Each cloud of rows lies close to a flat space through zero, with a little noise off it, and is much wider in some directions of that space than in others. After each cloud: how many dimensions does that space have?
(in the rows, 128 means zero)

[[121 135 112 114 119 137  94 131 155 129 145 133 132 110  98 117 131 168
  137 144 144 104]
 [ 66 154 186  85 137 103 122 136 146  83 150 160 167 148 158 104 161 148
  152  63 144 127]
 [226  87  76  78  64  95 108  89 188 108 129 119 110  99  71 157 137 170
   88 198 122  70]
 [ 97 190 168 121 116 132  95 112  90 112 123 163 152 127 136 102 120 139
  176  79 192 124]
 [162 105  91 129 127 116 123 119 164 133 153 119 110 133  75 144 126 141
   99 158 130  92]
 [ 96 118 124 117 123 146 132 153 111 137 101 110 144 140 158 124 120 105
  121 105  94 150]
 [180 139 101 141 121 124 108 106 126 129 114 144 104 101  89 137 117 105
  131 154 193 103]
 [103  92 118 165 165 120 171 131 115 154 136  89 111 162 128 157 102 157
  103 133  98 145]
 [ 90 124 151 156 151 133 120 119 126 143 140 117 102  85 132 133 118 240
  173 192 147 152]
 [ 84 121 114  86 110 149 126 156 156 129 143 118 160 137 141 110 139 160
  121 111  69 130]
 [111 196 152 131 136 159  67 149 159 129 194 185 141 101  96  70 166 137
  186 123 161 107]
 [ 92 106 129 136 173 110 125 145 152 119 129 135 103 101 131 129 144 158
  147 155 169 126]
 [151 147 159 101 110 116 116 124 171  95 162 156 134  99 134 103 169 146
  152 144 118 122]
 [140 143 146 106 120 115 115 129 145 103 137 152 140 129 125 113 153 103
  134 109 141 116]
 [197 126 157 172 119 113 151  86  65 148  96 110 107 147 135 165  86  87
  100 140 116 154]
 [ 92 181 195 117 110 136 111 109  90 108 114 148 156 105 175 100 124 170
  187 101 155 163]
 [144  96 102 115 116 122 124 118 145 136 117 104 115 117 111 151 119 173
  108 170 118 116]
 [157 119 147 144 145 114 106 133  90 141  99 134 120 174  99 150 107  30
   88 100 151 111]
 [157 130 140 139 138 130 137 148 161 129 170 142 122 129 128 108 163  93
  124 134  84 132]
 [ 95 109 153 126 127 149 115 139  75 152  72 100 136 132 160 138  98 118
  124 123 105 161]
 [ 95 164 123 107 106 136 135 118 114 110 121 138 158 129 151 115 119 148
  151  90 148 131]
 [123 132  95 151 149 120 145 122 115 131 131 127 115 159  96 146 108 104
  112 104 181 107]
 [ 76 130 174 113 140 124 106 133 119 128 127 126 139 122 142 123 126 179
  148 124 134 142]
 [187 110 121  91 101  88 114 103 146  94 104 136 126 126 111 147 141  99
  103 133 157  95]]
 : 9

[[127  84 126  89 154 128 135 156 126 111 153 115  77 133 109 102 144 103
  127  76 118 129]
 [ 94 104 130 114 106 120 122 114 120 149 128 103  86 142  95 113 174 115
  103 124 155 125]
 [ 85 155 113 135 163 155 107 118 143 122  85 145 160 151 162 142 124 130
  153 179 137 172]
 [157 118 124 176 124 183 164 117 143 166 120 123 151 109 191 129  95 139
  142 168 192 100]
 [136 130 134 142 103 110 111 105 102 148 140 148 105 137 113 139 129 140
   95 132 125 117]
 [136 124 142 100 178 138 118 123 147 136 125  91  62 159 110  95 139 126
  109 107 110 116]
 [154 181 126 158 153 142 125 120 142 144 104 129 163 125 173 150  79 146
  151 178 129 139]
 [156 139 139 150 132 138 102 126 109 137 113 121 145 121 149 150 108 135
  161 154 129 154]
 [161 103 149  91 110 135 153 155 125 116 135 122 144 115 100  81 150 123
  113  74  90  95]
 [ 91 153 124 129 110 115 129 129 131 104 125 150 149 127 119 143 148 141
  125 106 126 117]
 [158 141 130 144 158 126 105 126 111 130 108 124 111 142 155 130 107 141
  146 142 137 164]
 [153 147 150 124 141 127 101 102 126 160 121 102  88 151  95 129 120 135
  108 145  93 106]
 [118 102 143 125 114 147 149 118 161 122 158 128 138 112 106 129 135 125
  106 115 105  61]
 [142 131 123 144 133 134 162 126 164 114 141 130 141 111 138 135 104 136
  127 123 126  87]
 [ 71 147  96 106 126  75 113 124 123 104 121 142 119 150  98 138 150 109
  120 141 126 182]
 [170 115 168 151 132 178 146 124 173 124 144 103 193  82 172 127  93 136
  144 145 107  78]
 [117 116 115 116 112 101 138 146 112 112 168 164 131 112 124 142 125 115
  116  94 116 130]
 [145 109 145 139 139 127 130 123 160  84 163 141 142 107 113 154  99 137
  133 109  77  81]
 [152 145 117 158 158 104 117 133 158  52 115 142 190 105 135 183  68 135
  201 165  83 164]
 [147 168 144 166 135 145 115  94 144 163 109 108 140 128 154 150  97 148
  129 188 141 116]
 [102 141 108 115 143 108 108 115 107 157 100 115  68 175 122 107 155 123
  105 148 167 176]
 [125 120 130 123 117 114 132 122 132 119 132 122 119 128 103 126 139 128
  121 121 124 116]
 [128 148 132 145 133 126 116 100 148 140 112 109 132 136 119 145 115 132
  131 178 123 126]
 [110 128 128 162 107 151 140 120 138 138 125 126 167 104 173 143 130 133
  144 152 178 124]]
 : 12

[[160 129 119 128 102 125 124 123 149 152 143 118  97  87 133 122 143 156
  123 130 183 106]
 [109  97 126 126 149 127 139 146 119 117 114 129 138 163 129 133 123 117
  142 118  86 135]
 [141 206 156 117 150 147 107 124 104 160 150 159 133 125 107 159 119 101
  120 156 124 168]
 [124 146 126 127 157 127  95 139 121 117  77  98 159 141 131 135  99 117
  141 138 118 114]
 [ 91  96 131 129 116 132 136 145 118 103 143 150 133 155 135 111 117 123
  149 117  66 145]
 [116 133 118 138 138 125 115 124 133 102 114 127 134 134 137 115 111 123
  138 123  98 120]
 [139 108 121 133 106 119 137 115 144 136 127 109 116 107 132 119 144 147
  113 121 169 101]
 [162 146 125 126 126 123 127 112 140 150 119 102 123  97 122 141 145 140
  104 136 200 110]
 [147 176 145 129 144 141 113 118 120 183 155 154  94 118 116 149 126 111
  124 139 129 135]
 [165 138 129 117 104 127 125 128 137 155 127  99 127  89 122 137 146 152
  109 145 215 114]
 [149  60 104 133  78 112 176 119 163 129 161 119  84  95 138 106 176 174
  114 103 189 102]
 [132 150 119 139 128 125 109 114 140 111 118 122 128 113 135 115 115 131
  130 128 128 111]
 [133 104 120 136  84 120 131 117 149 132 144 121 102  97 140 101 138 156
  122 118 161  99]
 [102 155 125 148 175 129 102 113 123 114 100 140 128 158 133 124  91  92
  143 117  47 117]
 [142 159 130 131 152 123 104 111 128 143  82  92 148 119 124 142 118 119
  111 138 164 101]
 [100 118 138 136  98 138 123 132 123 130 178 177  92 134 136 101 115 127
  150 118  63 140]
 [100  73 119 132 120 122 149 139 130 107 130 133 122 150 138 110 131 132
  142 107  89 122]
 [162 117 126 134  78 120 133 101 155 181 154 112  77  70 131 114 158 161
  101 124 215  82]
 [ 90  79 115 145 136 122 140 130 133 100 122 140 115 161 143 104 116 120
  150  97  52 114]
 [156 120 115 133  95 117 133 110 154 135 131 102 110  83 134 114 149 159
  108 126 201  95]
 [140  79 113 127 122 116 155 132 142 132 120 105 118 125 133 129 152 148
  121 114 162 109]
 [120  84 112 128 106 120 145 139 140  97 128 119 130 129 139 111 135 149
  137 117 127 122]
 [144 105 115 132 116 117 151 111 147 129 128 112 116 110 130 124 154 145
  108 116 171 109]
 [150 112 117 129 107 119 144 115 147 135 134 110 114 100 130 123 152 150
  109 123 183 109]]
 : 7

[[153 169 157 128 120  91 149 126 122 104 142  97 129 146 143  93 158 138
  150 133 133  96]
 [ 77  79 110 149 175 121 139 142 110 180 108 149 111 121 176 162 130 156
  123 179 192 124]
 [102 117 112 148 139 138 105 146 110 156 141  97 123 145 117 156 100 127
  151 117  74 186]
 [133 185 122 113 121  58 152  72  76 100  84 121 104 162 165  75 134  94
  108 106 139  51]
 [124 140 133 134 103 152 132 109  91  91  96 142 125 106 157 135 136 123
  134 114 163 114]
 [115 145 144 183 137 158 119 156  81 113 126 100 112 132  97 109 112 124
  137 131  50 150]
 [109 141 154 142 140  80 155  93  96 120 122 120 121 137 155 175 165 128
  151 117 126  78]
 [124 145 134 152 132 116 172 100  74 103 115 126  97 144 159 103 132 134
  122 136 163  79]
 [103 107 134 157 137 198 128 158 139 153 138 140 118 129 100 162 141 151
  146 147  96 193]
 [132 102 135 125 148 138 144 125 158 140 145 153 126 120 104 148 130 128
  109 135 117 124]
 [154 156 136  91 113  61 117 120 145 127 174  67 152 158 125 158 128 125
  183  80  84 138]
 [134 115 120 123  96 157 124 127 171 142 121 133 132 133 136 127 169 131
  135 142 149 157]
 [167 144 123 118  79 129 108 134 154 104 124 112 147 133 103  85 139 124
  133 120 123 122]
 [112 117 137 156 165 111 141 143 106 144 139 115 111 145  96 152 117 135
  140 131  70 116]
 [124 128 112 138 148  52 115 138  93 139 153  77 136 153 117 136  83 137
  149 115 103  98]
 [119 108 135 149 128 192  97 177 163 144 135 145 150  89 124 115 141 150
  121 175 147 183]
 [101  81 125 161 152 167 131 136 133 158 137 146 118 116 121 166 127 135
  114 151 123 152]
 [107 124 125 120 124 165 130  95 107 102 102 189 132  86 153 158 122 122
   98 116 185 116]
 [117 104 140 116 119 193 110 150 187 144 146 173 160  89 114 188 162 160
  141 146 157 186]
 [106 136 136 143 129 125 161 104  57  90  44 169  99 100 199 104 149 124
  108 151 222  43]
 [141 184 178  78 112 128 143 131 152 106 162 115 148 133 148 180 177 153
  206  92 121 174]
 [133 154 141  84 114  66 164  55 126 106 126 157 141 127 186 171 173 139
  135 107 223  52]
 [160 134 127  96 121 115 139 115 153 113 141 138 134 124 137  94 123 123
  104 128 166 107]
 [116 127 129 128 140 147 149 110  87  97  88 178 111 100 135 130 112 122
   98 125 161  83]]
 : 12

[[125 152 126 140 146 115 142 141 176 128 125 139 154 126 119 147 129 137
  112 123 121 136]
 [145 128 108 137  98 162 197 108 144 112 132 113 154 132  83 109  87 107
   63 104  79 143]
 [115 109 182 120  99 179 139 146 148 101 185  80 159 200  83 112 105 149
  101 110 135 149]
 [131 119 112 101 113 165 144 161 119 122 135  80 112 147 137  91 118 162
  131 126 128 123]
 [193 109 171 145 129 105 108 130 117 140 150 118 163 132  93 113 117  88
  155 164 114 113]
 [129 117 142  98 165 127 140 121 131 119 127 107 127 150 145 132 130 122
  133 139 119 150]
 [112 136 124 110 117 172 120 158 142  80 111 147 104 143 153 151 116  71
  108 143 107 105]
 [137 106 114 105 169 132 122 184 129 129 145 114 134 145 136 118 133 143
  142 140 107 136]
 [115  93 101 145 164  78  95  87 101 160 114 158 132 122 105 137 135 111
  144 121  67 161]
 [123 125  74 160  74 150 111 132 114 140 123 156 125 108 107 148 136  93
  138 126 100 125]
 [150 169 105 118 151 122 154 173 139 137 105 165 177  82 112  47 124 169
  124  89 139 134]
 [125 145 100 117  80 112 153  80 108 150 132  98 147 194 113 156  98  77
  131 111 140 135]
 [157 132 146 105 150 161 166  91 187 128 125 119 127 107 155 125 117 122
   97  87 159 202]
 [162  69 121 170 175  51  38 132 130 174 128 151 109 120 134 124 113 143
  142 135  62 100]
 [127 137 156  81 181 132 120 141 123 147 128  92 136 107 131  68 154 201
  159 117 153 180]
 [123 147  84 128 142 126 123 163 106 134 124 172 119  63 144 118 140 137
  115 113 148 108]
 [146  99 141 127 154 126 105 155 129 114 133 121  96 125 155 129 117 134
  115 149 104  95]
 [104 134 152 111 111 163 130 131 103 110 171 123 137 139 110 150 140 103
  118 122 173 145]
 [142 189  94 107 143 115 131 130 163 152 109  91 112  88 147 167 104 109
   80 136 109 121]
 [142 131 157 134 122  75  63 131 141 163 130 123 132 176 145  87 101 178
  155  97 177  90]
 [111 114  71 147 128 114 181 114 145 141 109 134 142 140 126 134 139 162
  137 109 108 158]
 [146  90  56 161 103 164 170 168 152 122 137 137 127 127 132 155 140 121
  136 135  94 137]
 [137 142 107 157  37 129 170  62 126 149  95 121 146 163 117 144 137 102
  194 127 164 144]
 [136 124 135 145 120 129 129 146 160 128 109 127 159 154 106 125 143 131
  175 154  92 138]]
 : 14

[[ 81  70 111 122 184 110 160 126 102 126 156 112 142  88 141 119 151 129
  137 182 105 122]
 [132 156 158 124  97 166 130 138 108 142 123 109 129 124  97 118 161 127
   81  79 163 138]
 [ 79 126 153 129 120 171 156 150 148 129 160  95 127 103 144 149 113 143
  147 139 134 144]
 [131 136  99 166  93 144 113  81  91 114  93  91 109 160  89 147 137 113
  164 124 158 127]
 [ 64  61 164 148 151 182 161 157 140 139 149  52 109 157  92 132 102 113
  138 102  90 120]
 [131 118 129  81 175 116 143 108 129 161 119 109 153 102 113  86 108 111
  103 133  70  62]
 [157 126 104 146 119 108 127 110 120 128  88 149 110 124 133 171 109  92
  140 123 170 125]
 [156  99 101 170 129 156 108 114  99 143 110 151 105 123 121 165 157  97
  115 107 149 131]
 [101 162 140 105 102 132 140 132 149 103 162 114 145  72 138  84 120 181
  120 142 111  67]
 [116 168 201  99 115 172 122 161 156 121 112 133 134 145 118 129 156 192
  111 148 134 122]
 [154  69  70 113 159 147 157 111 108 142 158 116  80 161 100 154  57 168
  160 120 138  95]
 [141 106 135 120 145 124 130 175  87 114 154 146 102 106 111 126 134 110
  113 104 122  78]
 [100 161 124 155 121 141 130 131 133 187 150  89 129 111 125 115  99 127
  124 143 111 160]
 [106 142 146 180 116  79 129 165 189 170 129 111 123 112 162 129 156 153
  103 179 122 184]
 [117 131 126 149 128 137 167  95 135 135 164  86 114 103 153 135 132  85
  141 165  86 157]
 [ 89 150 120 142  95 151 153 148 193 137 156 105 121 159  97 149 106 123
  176 132 103 135]
 [133  99 161 140 139 126 158 168 150 147 131  98  83 140 110 162 134 104
  120 127 119 122]
 [161 153  98 137 119 164  68 150  63 148 125 144 117 139  96 146 125 104
  157  95 144 136]
 [126 160 109  85  98 123 119 146 139 110 138 134 157 111 112 123 143 129
  158 112 136 103]
 [141  81 136 124 172 146 149 104 171 175 109 119 123 152 146 147 103 138
  109 143 103 146]
 [154 109  94  85 138 100 122 125 118  90 136 146 133 137 122 140 143  98
  179 131 108 101]
 [121 112 120 117 133 147 104 143 107 133 134  85 131  94 147 152 102  87
  181 120 117 121]
 [162 129 111 106 124 117 141 114 153 132 121 150 132 148 110 125 147 109
  109 103 121 120]
 [118 142 139 145 138 140 136 103  86 143 110 122 121 119 105 104 116 139
   92 136 139 103]]
 : 16
